There are 4 nested groupings, the coarsest first. Each group lies inside one group of the grouping before and may be the whole of it. The rows also spread widely along 16 directions, which tell nothing about the answers.
(in the rows, 128 means zero)
Known rows, each followed by its group in each grouping:
[134 116 170 109 102 137 128 167 140 128 107 136 112 119  92 166 143 126
 164 178 196 159 123 117 131 132 120 103  97 184 183 113 144 131] | k_541 k_883 k_842 zokun
[ 66 106 124  92 146 106 153  97  95 160 102  75 118 127  95 120  72 109
  98 156 101 123  84 122 131  45 141 138 167 154 121 118 134 111] | k_541 k_852 k_765 Boka
[166 112 132 140 129 140  75 136 161 116 120 159 131 139 137  98 116  93
 161 101  91  95 187 167 126 124 130 161 139 125 124 174  99 123] | k_541 k_574 k_682 ruge
[118 123 122 111 107 166 148 131 137 101 123 127  84 128 120 117  89 147
 110 124 172 141 155 111 137 107 126 127 115 116 124 119 141 154] | k_491 k_600 k_804 moso
[135  95 177 110 140 115 147 131  84  88 152 118 151 125 153 141  78  96
  95 118 125 138 105 151 138  69 124 123 160 138 150 114 137 147] | k_491 k_200 k_729 Sor
[109 111 132 142 103 160 109 144  85 130 103 114  76 137  82 155 172 195
 127 160 138 172 134 117 147 151 152  86  86 147 136 101 134 149] | k_541 k_574 k_46 guma
[101 182 104 165 125 156 162 141 152 129 103 161  82 121 158 112 138 161
 129 119 137 133 163 138 102 160 109 161 103 119 159 147 114  94] | k_491 k_600 k_183 Garo
[ 95  96 139 123 113 108 153 102 131  91 151 132  81 137 122 165  88 149
 148  94 107 174 115 131 108 158  99 101 137 135  91 165 150 127] | k_491 k_600 k_182 masep
[ 98 105 122 146 122 123 117 141 171 116 139  95  79 154 106 137 134 134
 150 159  95 114 156 148 150 116  89 110 140 123 140 185 111 118] | k_491 k_600 k_182 sivat
[159 160 160 118 150  77 143 107  78 129 160  81 111 143 188 134 128 174
 159 104  84 117 117 126 133 162  88 133 173  97 133 113 158 128] | k_491 k_200 k_54 zon
[144 115 150 132 139 103 124 134 118 118 122  88  77 154 114 104 135 175
 150 135  85 134 219 115 139  98 115 140 153 136 176 128 143 149] | k_541 k_725 k_191 nosi
[175 159 137 133 156 115 115  99 110 125  96 134 152 113 163  82 103 150
 153  95  88 127 178 145  76 135 139 193 147 135 143 137 114 118] | k_541 k_725 k_877 Beg
[115 152 194 117 128 128 151 175 109 161 108  98 101 156  97 142 151 146
 160 175 146  96 162 113 197 137 123 100 159 166 190 108 147 104] | k_541 k_883 k_842 Sop
[158 148  89 178 172 170 109 120 133 138  92 162 116 130  99  87 193 139
  93 163 116 107 225 116  92 130 146 184  91 109 174 144  73 168] | k_541 k_574 k_46 bove
[ 44  96 121 115 123 147 123 128 104 165 110  84  97 157 113 119  99 110
 104 132  79  88  91 148 200  81 153 110 161 138  72 130 131  83] | k_541 k_852 k_765 meb
[132 148 129 137 137 134 139 148 173 121 143 133 174 121 150 101 141 124
 116 137 119 122 160 126 135 122 127 124 129 130 146 145 111 110] | k_491 k_200 k_54 musu
[137 118  70 163 101 105 101 131 119 109 133 165 161 127 115 123 149 120
 126  74  77 136 134 150 126 108 157 109 134 119 116 128 130 130] | k_541 k_852 k_765 Boka
[ 41 176 139 121 119 113 193 162 155 148 111  95 112 107 127 127 130 195
 123 173 136 176 119  98 139 110 121  90 128 174 174 118 146  67] | k_541 k_852 k_765 Boka
[120 122 119 155 134 137 113 106 147 112 151 136 186 147 110 159 157 159
 111 126  72 146 127 108 169 193 177  85 136 173  88 161 116 115] | k_541 k_574 k_46 bove
[121  63 154  88 167 122 156  73 192  97 170 139 167 118  75 128  81  94
 109 149 133 156 159  90  81 126 114 122 126 151  82 189 110 167] | k_491 k_200 k_729 Sor
[ 61 103 202 106 150 136 161 121  64 114 138 122 130  96 148 120  90 158
 113 113 112 186  69 152  75 141 107  87 114 106  53 138 114 108] | k_491 k_200 k_54 musu
[152 165 150 104 119  54 113 141 155 142 111  81 170 100 154  80 106 155
 208 120  83 140 153 139  91  98 102 137 172 141 172 147 127  79] | k_541 k_883 k_842 Sop
[128 172 147 114 103 148 140 161  83 107 137 143 166  86 129 127 117 155
 133 129 200 153  67 143 109 125 121  72 115  74 117  90 129 139] | k_491 k_200 k_54 musu
[141 122 124 131  90 132 104 127  79 135 110 118  76 142 175 131 141 182
 153  68  95 154 130 135 143 167 149 131 110 143 106  87 171 117] | k_541 k_883 k_842 zokun
[ 41 137 151 131 115 109 132 148 112 136  95  94 136 116  63 134  99 173
 151 158  83 159  96 160 140 100 138  67 168 167 130 161 111  62] | k_541 k_852 k_765 Boka
[124  65 117  88 115  97 134 110 125 190 134 106  57 163 105 127 163  86
 162 111 119 102 153  75 139 126 110 136 111 130 101  93 177 151] | k_541 k_883 k_842 zokun
[124 120 128 130 153 127 109  98 131 113 137  72  98 130 105 153 131 180
 130 197 115 149 110 132 103 145  98 124 128 123 127 169 105 150] | k_491 k_200 k_54 musu
[131 140  86 141  95 117 102 137 200 102 138 130 118 114 146 140 142 160
 168 127 121 162 131 135 105 156 109 117 110 136 126 168 128 112] | k_541 k_883 k_842 zokun
[ 78 167 202  89 141 139 175 132 110 113 131 133 155  90  83 125  60 159
 149 146 175 149  93 136 100 143 102  72 157 107  97 150 115 108] | k_491 k_200 k_54 zon
[102  69 148 129 142 172 113 120 109 102 126 140  96 142  81 168 115 105
  96 164 134 140 110 137 141 126 142 113 114 145 101 153 108 159] | k_541 k_574 k_46 bove
[ 94 106 168 136 146 170  94 121  35 173  71 111 107 137 111 136 140 135
 124 154  99 123  79 158 136 149 164 135 107 149  94 117  99 104] | k_541 k_574 k_46 bove
[ 68 136 111 137 152 103 154  84  89 128 127  87 163 114 138 159  86 129
  78 147  83 143  33 152 116  86 143 130 169 156 129 138 113  98] | k_491 k_200 k_729 Sor
[137  87  33 164 110 109  86 106 176 102 157 145 203 130 120 129 151  87
 102  91  62 132 122 135 126  98 172 114 129 137  89 156 112 137] | k_541 k_725 k_877 Beg
[153 187 124 182 166 129 120 144 149  87 161 112 161 148 163 124 148 157
 105 151  77  81 169 163 173 132 110 132 187 104 180 175  92 123] | k_491 k_200 k_54 zon
[111  70  98 113 122 132 138 111 203 147 143 134 104 151 118 142 134  59
 132 142 134 110 134  99 135 132 113 147  96 155 104 159 132 127] | k_491 k_600 k_183 Garo
[164 154 124 117 144 107 141 132 188  62 181 128 200  97 109 140 120 142
 128 178 185 158 132  96  99 100 104  98 144 110 159 155 117 182] | k_541 k_725 k_191 nosi
[156 122 187  87 140 172 140 140 113 119 121 136 142 121 154 106  98 123
 110 138 176 133 154 108 146 121 146 142 113 140 128  97 135 150] | k_541 k_574 k_46 guma
[117 142 110 133 106 137 150 169 174 107 127 167  88 120 114 181 138 103
 138 172 198 140 110 128 133 119 102 124 105 155 191 131 146 132] | k_541 k_852 k_765 Boka

New rows, each followed by its group in each grouping:
[147  87 128 123 142 114 113 104 162 161 100 107 130 139  58 123 155 107
 154 192 131 133 174  96  99 114 125 148 100 178 170 152 108 146] | k_491 k_600 k_182 masep
[167  66 176  98 112 125 125 136 117 128 122 135 112 127 180  90 126 109
 150  86 131 166 173 113  98 119 122 150  71 146 123  96 154 141] | k_491 k_600 k_182 masep
[113 111 133 131  94 104 138 159 178 123 136 143  99 133 107 161 160 134
 182 130 132 161 151 112 132 158 109  91 110 170 152 140 157 109] | k_541 k_725 k_877 Beg
[133 120 111 112 126 130 144 109 132 114 118 123 141 123 150 138  94 114
  87 131 133 153 120 110 136  85 162 159 130 180 162 103 146 135] | k_541 k_574 k_46 guma
[121 156 189  92 131 122 159 175 105 106 127 132 154  86 144 107  82 107
 137 140 188 132 107 149 101  63  96 112 151  98 163 114 122 129] | k_541 k_883 k_842 Sop
[178 121 117 114 111 100  99 143 209  98 164 136 129 128 218 127 105  80
 189  96 117 113 130 151 123 130  85 168 136 122 119 165 145 113] | k_541 k_725 k_191 nosi
[140 103 151 108 124  95 143 112 101 141 144 110 111 152 119 158 141 123
 159 120 127 127 116  96 142 157 111 111 135 140 123 110 161 143] | k_491 k_600 k_804 moso
[114 135 190 131 190 165 171 142  79 153  91 163 108 117 143  50 138 122
 101 116 126 110 221 125  78 112 125 178 105 103 139 114  98 134] | k_541 k_725 k_877 Beg
[187 155  97 121 102  74 100 101 131 113 114 118 173 122 123 131  80 113
 184 100 111 117 114 146 112 104 129 153 183 142 166 137 136 121] | k_491 k_600 k_804 moso
[155 118 144 130 151 125 147 102 105 150 107 143 139 157  80 129 133  95
 125 138 127  97 172 104 139 129 149 160 143 168 170 119 127 146] | k_491 k_600 k_183 Garo
[152 155  63 137  99 130 112 135 180 110 144 141 177 109 162  84 142 149
 118  90 114 144 161 106 128 113 156 121 115 103 117 119 126 131] | k_541 k_574 k_46 bove
[123 132 140 142 143 151 115 109 139 145  58 105  92 126 144 109  99 147
 139 164 102 142 159 158  96 123 132 201 105 196 179 159 101  86] | k_491 k_600 k_182 sivat
[161 213  86 146  87 145  99 163 175  73 135 126 110 100 218 129 108 191
 162 114 155 138 115 174 125 147  98 141 136  90 154 148 130 109] | k_541 k_883 k_842 zokun
[ 62 118 102 135 137 162 149 133 178 134 155 139 107 136 130 137 141 106
 109 138 127 103 113 122 146 151 115 108 115 105  63 167 115 113] | k_541 k_725 k_877 Beg
[139 101 105 123 118 154  92  97 155 119 112 139 139 130 127  92  91 129
 140  82  85 128 167 139 118 142 165 152 125 139  60 157 119 120] | k_541 k_725 k_877 Beg
[133 119 168  96 109 140 131 131 103 125  95  82 110 126 101  99  88 180
 144 148 148 157 159 116 134  99 140 120 126 147 149 105 136 134] | k_491 k_600 k_183 Garo
[171 136 102 135 122 147  91 105 142 111 119 139 113 138 138 158 137 155
 148 140 138 136 126 129 135 178 141 153 109 155 125 137 141 142] | k_541 k_852 k_765 meb
[108 107  92 150 114 116 117 148 164 117 157 120 115 155 188 175 154  97
 115 132  94 116  82 145 188 121 124 122 132 159 132 140 148 100] | k_541 k_852 k_765 meb
[ 98 110 194  97 109 175 151 179 110 125 116 127 126 123 132 112  97 110
 122 140 185 128 120 130 166 100 130  94 109 135 122 104 131 115] | k_491 k_600 k_804 moso
[122 123 117 138 108 147 141 145 198 130 121 131 131 142 143  80 132 141
 124 110 106 133 223 105 158 121 146 133 107 164 147 137 133 101] | k_491 k_600 k_182 sivat
[137 149  96 158 111 116 111 171 210 112 144 126 128 132 188 125 156 121
 159 127 100 112 158 149 151 129 107 138 132 137 163 163 124  88] | k_541 k_725 k_877 Beg
[175  63 135 124 122 125  88 135 122 113 147 140 205 155 171 135 119  31
  96  92  86  93 115 148 189  83 180 143 148 180 118 115 138 131] | k_541 k_883 k_842 Sop
[ 87 140 101 127 127 169 155 132 170  90 131 143 106 128 158 147  65  97
  71 134 146 115 111 148 155  91 135 153 152 149 134 156 127 114] | k_541 k_883 k_842 Sop
[100 112 154 134 155 126 167 144 163 122 188 119 142 154 163 139 164 112
 108 138 113 106 134  96 172 157  98  94 130 117 102 156 125 124] | k_491 k_600 k_804 moso
[166 162 130 120 102 173 101 147 125 108 101 128 143 108 128 120  86 140
 136 152 191 120 120 161 141 106 144 141 124 127 162 114 119 136] | k_491 k_200 k_729 Sor
[112 113  87 138 120 141 140 124 131 119 139 182 133 118 104 132 131  70
 114 105 158 116 106 131  96 114 116 122 106  86  97 138 113 153] | k_491 k_600 k_804 moso
[ 63 107  92 152 139 163 128 111 135 144 114 152 156 131  75 164 136  88
  72 166 120 126  76 132 142 113 177 113 116 177 110 153  95 112] | k_541 k_574 k_682 ruge
[122 157 119 151 133 114 115 141  94 137  82 120 124  97 151 104 144 170
 137 140 104 163 122 158  75 102 129 154 107 137 173 120 110 103] | k_541 k_852 k_765 Boka
[193 139 138 132 109 159  95 139 110 100  91 141 119 125 118 132 121 157
 147 138 165 145 169 138 129 132 158 151 113 161 178 103 137 157] | k_541 k_725 k_877 Beg
[128 123 108 123  84 166 121 133 134  83 114 148 100 128 120 134  61 127
 112  98 147 143 134 159 150 100 151 130 139 143 132 122 147 131] | k_491 k_200 k_54 musu
[150 140  70 146  56 123  65 123  98 137 109 137 120 139  98 152 150 169
 190  71 103 133 101 149 148 181 164  91 130 125  88 109 155 118] | k_541 k_883 k_842 zokun
[143  96 151 124 102 106  97 167 154 138 133 110 154 136 128 108 174 153
 172 127  94 154 168 114 157 138 139  84 103 164 127 122 143 108] | k_541 k_852 k_765 Boka
[170 119 155  91 154 148  95 101 117  77 123 116 207  93  74  80  56 154
 113 157 148 150 152 132  91  75 154 120 149 108  96 151  88 182] | k_541 k_852 k_765 Boka
[115 180 178 118 161 113 199 146 163 159 133 156 113 147 191  88  97  73
 161  91 114  50 190 132 147 140  77 179 179 116 159 153 135  68] | k_491 k_600 k_182 sivat
[122  90 197 128 123  84 154 156  75 113 160 119  89 172 165 213 141 103
 153 111 101 128  89 137 195 152 110  97 166 183 162 105 187 114] | k_541 k_725 k_877 Beg
[160 199 168 108 160 125 150  88  30 144  83  86 124 118 144  79  88 233
 136 108 113 136 169 111 106 141 157 166 169 121 145  76 145 133] | k_541 k_725 k_877 Beg
[148  55 204  45  84 155 121 143 137 130 106  97 137 113  88  89 103 174
 147 138 184 213 188  59 135 111 172  82  66 201 108  70 172 156] | k_541 k_883 k_842 zokun
[111 154 151 124 137 161 167 141 115 114 129 145 124 121 191 128  90 106
 103 116 160 113  98 141 137 126 116 151 129 120 127 123 128 109] | k_491 k_600 k_804 moso
[ 77 129 158 115 130 169 167 125  91 167  89 138  94 123 121 100 124 157
 108 116 132 149 145 111 121 148 150 130  87 151 109  93 140 101] | k_491 k_200 k_54 zon
[122 112 200  82 149  73 183 172 151 188 138  88  84 153 176  99 151  72
 178 139 122  80 189  88 160  92  72 153 148 148 190  98 171  96] | k_541 k_725 k_877 Beg
[107 150  38 156  87  75 167 113 151 139 169 149  86 146 153 142 181 149
 150  45  90 134 137  86 124 172 102 106 125  89 108 113 177 124] | k_491 k_600 k_804 moso
[115  76  86  97  77 125 103 127 169 104 144  92 129 125  60 150 115 141
 127 161 149 174 112  91 155  81 152  65 119 147 112 122 146 163] | k_541 k_574 k_46 bove
[122 120 129 125 131 116 159 107 132 105 128 121  84 136 154 144 108 162
 119 109 105 167 162 107 122 135 132 151 133 173 151 123 164 130] | k_541 k_725 k_877 Beg
[ 99 158 145 130 151 109 149  96 151 109 110 143 135 117 110 134  63 142
 150 116  86 140 143 152  91 144 119 151 188 167 137 195 109  85] | k_541 k_883 k_842 zokun
[ 91 166 110 124 111 162 136 128  89 155  95 140  50 127 124 140 111 149
 142 122 159 112  93 144 127 147 125 140 124 102 117 110 139 116] | k_541 k_574 k_682 ruge
[ 75 141 138 109 129 170 154 134  99 150 112 121 107 143 143 102  89 128
  97 111 126  91 121 130 190 107 156 127 151 122  86 104 143  98] | k_541 k_852 k_765 meb
[102 153 103 133 106 106 136 120 146 116 119  79 108 118  83  95 122 230
 138 136  91 179 184 111 114 108 128  91 147 127 151 135 133 121] | k_491 k_200 k_54 musu
[176 126  99 124 123 131 101 109 184 143 148  99 138 168 166 112 147 126
 149 116 100  83 169  95 180 169 134 154 130 138 103 140 140 126] | k_491 k_600 k_804 moso
[155 113 145 138 162  90  92  90  84 159 132  91 113 164 112 125 149 121
 186 128  58  72 133 149 118 163  92 143 165  84  93 169 104 134] | k_491 k_600 k_182 masep
[119 154  70 112 143 133 125  93 156 134 138 103 148 120  86 120 106 117
 113 169 142  91 107 112 126  95 128 133 162  84 107 150 102 155] | k_541 k_574 k_46 guma
[120 137 118 149 154 115 100 106 138  99 140  93 170 109  99 134 126 167
 126 179  92 149  99 157  88 126 111 106 149 112 121 190  76 132] | k_491 k_200 k_54 musu
[176 120 138 142 120  83 134 133 130  64 150 184 144 111 137 132 108 113
 150  71 110 167 169 155  69 116 100 133 146 125 174 145 138 149] | k_491 k_200 k_54 musu
[101 130 103 138  94 133 135 111  95 122  97 135 122 112 124  99 106 183
 122  68  99 181 139 125  99 127 162 118 109 139 104 108 139 111] | k_491 k_600 k_804 moso
[152 128 116 141 125 107 169 139 199  62 196 180 149 115 108 171 155 125
 124 141 180 168 162  94 102 145  87  88 112 122 173 154 140 182] | k_491 k_200 k_729 Sor
[139 160  99 157  98 139 101 167 198 124 122 161 116 118 199 107 164 156
 176 100 106 139 160 152 123 184 116 141  85 132 122 156 127  76] | k_541 k_852 k_765 Boka
[129 112 106 141 134  94 113 119 135 147 132 132 164 137  93 160 175 103
 145 156 109 123 102 117 135 133 136 110 129 162 141 135 128 125] | k_541 k_852 k_765 meb
[ 60 126 109 155 146 169 127 122 155 182  96 169 108 129  86  83 139  94
 141 117  88  78 162 162 100 156 122 146 109 101  69 189  70  79] | k_491 k_200 k_729 Sor
[ 98  41 154 102 136 142 159 126 153 118 196 132 125 170 109 170 129  47
  94 139 146  99 109  95 193 126 113  80 123 129  68 142 147 164] | k_491 k_600 k_182 sivat
[158 135  79 109  86 106 133 124 164 122 133 151 163 107 152  86 100  98
 152  68 143 134 141 117  98  93 130 144 121 105 121 112 144 128] | k_491 k_600 k_183 Garo
[177 136 156  89 131 111  91 127 123 122 115  79 143 117 125 113  88 133
 172 165 139 120 126 134 125  92 117 143 161 121 153 129 120 141] | k_541 k_574 k_46 bove
[129  75 155  98 147 140 147 136 188  95 166 102 146 115 176 103 112 103
  92 165 154 159 147 103 110  77  99 132  85 132 125 147 117 156] | k_491 k_600 k_182 sivat
[160 107 154 151 134 194 118 133  75  87 122 220 130 129 148 126 133 119
  95  69 137 146 161 143 119 176 168 139  86 120  92 113 120 164] | k_541 k_574 k_46 bove
[155  92 137 114 131 123 130 100 138 130 136 136 196 127  83 130 148 126
 112 138 130 162 151  76 124 143 169 104  99 186 125 109 139 154] | k_491 k_200 k_54 zon
[ 94 100 120 149 124 100 111 128 157 101 122 109 102 119  67 142 142 175
 163 156  85 183 157 139  83 124 108  93 127 148 140 185 108 126] | k_541 k_725 k_877 Beg
[161 130  60 165 117 153 101 106 141  61 140 168 199 122  84 191 122 109
  77 149 157 144  89 138 139 115 186 114 137 165 147 139 115 176] | k_541 k_725 k_877 Beg
[208 123  73 126 108  82  93  96 126 112 145 112 130 141 117 145 128 108
 164 120 133 110 128 124 116 102 111 148 149 101 159 120 146 184] | k_491 k_600 k_182 masep
[142 131  77 129  92 139 115 156 182 125 159 129 134 121 172 115 180 144
 129 122 148 144 138  96 146 136 129 106  78 101 113 106 142 143] | k_541 k_574 k_46 guma
[144  59 170  93  99 173 104 117 124  92 118  85 115 141 105 136  94 185
 115 150 149 195 152  95 162 134 169  98  87 194 102 112 150 161] | k_491 k_600 k_804 moso
[139 141  59 138 127 137  76  73 104 134 103 142 148 124  94 140  94 100
 135 114 103  96  69 163 105 131 158 158 156 103  79 154  99 134] | k_541 k_574 k_46 bove
[ 87 110 171 123 137 126 152 148  99 155 124 128  43 158 109 154 145 115
 165 136 126 104 133 130 148 146  91 122 135 126 127 129 148 118] | k_541 k_725 k_191 nosi
[160 106  79 136 109  62 105 117 204 113 168 134 122 124 124 139 163 119
 190 114  93 151 152 123  74 148  73 121 120 112 135 174 135 139] | k_491 k_200 k_54 musu
[107 113 118 100 120  90 170 112 152 126 138 103 109 118  84 143 120 134
 139 158 159 165 127  76  97  96  98 107 125 141 158 126 148 151] | k_491 k_600 k_804 moso
[176 129 105 121 122  84  83 100 105 177 115 134  87 125 132 119 174 131
 218 100 109 121 126 126  57 177  95 159 100  86 107 124 136 143] | k_541 k_574 k_682 ruge
[ 89 171 108 146 126 200 136 134 140 139  91 157 111 117  96 127 113 122
 118 167 186 102 106 153 123 144 130 137 105 108 116 156  87 113] | k_491 k_600 k_182 masep
[156 137 130  82 109 113 121 126 188 117 128 104 192 107 139 121  74 108
 147 148 160 138 115 113 135  89 142 134 151 178 150 132 140 114] | k_541 k_883 k_842 zokun
[148 164  92 141 113 157 129 138 146 108 116 149 118 148 182 106  86 110
 101  79 106  88 171 144 188  98 163 177 168 136 159 115 141 109] | k_541 k_574 k_46 bove
[146 193 122 114 118 147 129 145 118 121 103 137 135  92 167 106  84 131
 151 123 178 113 103 158 104 109 121 159 140  95 144 112 125 116] | k_541 k_725 k_877 Beg
[136 117 164  87  94 112 160 126 118 114 112  63 101 144  72 122  90 206
 134 153 151 182 193  69 172  84 150  91 148 189 195  81 180 152] | k_491 k_600 k_182 masep
[118 150  95 143 116  92 151 120 124 114 139 129 106 136 156 151 122 138
 136  88  95 131 122 130 135 125 124 132 164 134 148 120 161 114] | k_541 k_725 k_877 Beg
[129 133 140 101 111 183 103 118 121 163  99  98 146 143  83 100 127 183
 132 147 136 124 154  86 189 165 194  99 115 151  77 101 131 125] | k_541 k_574 k_46 bove
[113 122 148 100 149 107 187  80 140 139 175 137 115 175 119 176 111 124
 120 100 109 112 138  61 186 190 141 114 175 172  98 127 181 132] | k_541 k_574 k_682 ruge
[129 199  96 163 111 149 101 175 110 166  60 130 144 109 146  88 146 123
 146 146 137  91 125 174 130  76 153 169 126 129 197 102 101  82] | k_541 k_725 k_191 nosi
[103  92 125 112  99 135 119 121 115 143 125 127 132 123 118 137 125 123
 135 113 122 155  83 129 126 143 145  99  99 145  79 115 141 111] | k_491 k_200 k_54 musu
[ 96 129  77 113 148 140 140  62 167 175 129  92 184 133 126 150 138 132
  89 172 120 135  66  63 145 158 185 142 108 199  75 124 135 111] | k_541 k_725 k_191 nosi
[116  87 159 127 142 155 126 148 109  65 168 138 185 108 151 140 117 116
  67 141 137 170  88 143 131  92 140  82 115 117  98 135 103 163] | k_541 k_574 k_46 guma
[182 128 195  93 157 108 159 169 115 131 148 141 107 145 124 129 150  80
 157 164 195  82 180  98 154 100  79 135 145 109 201  93 157 178] | k_541 k_852 k_765 meb
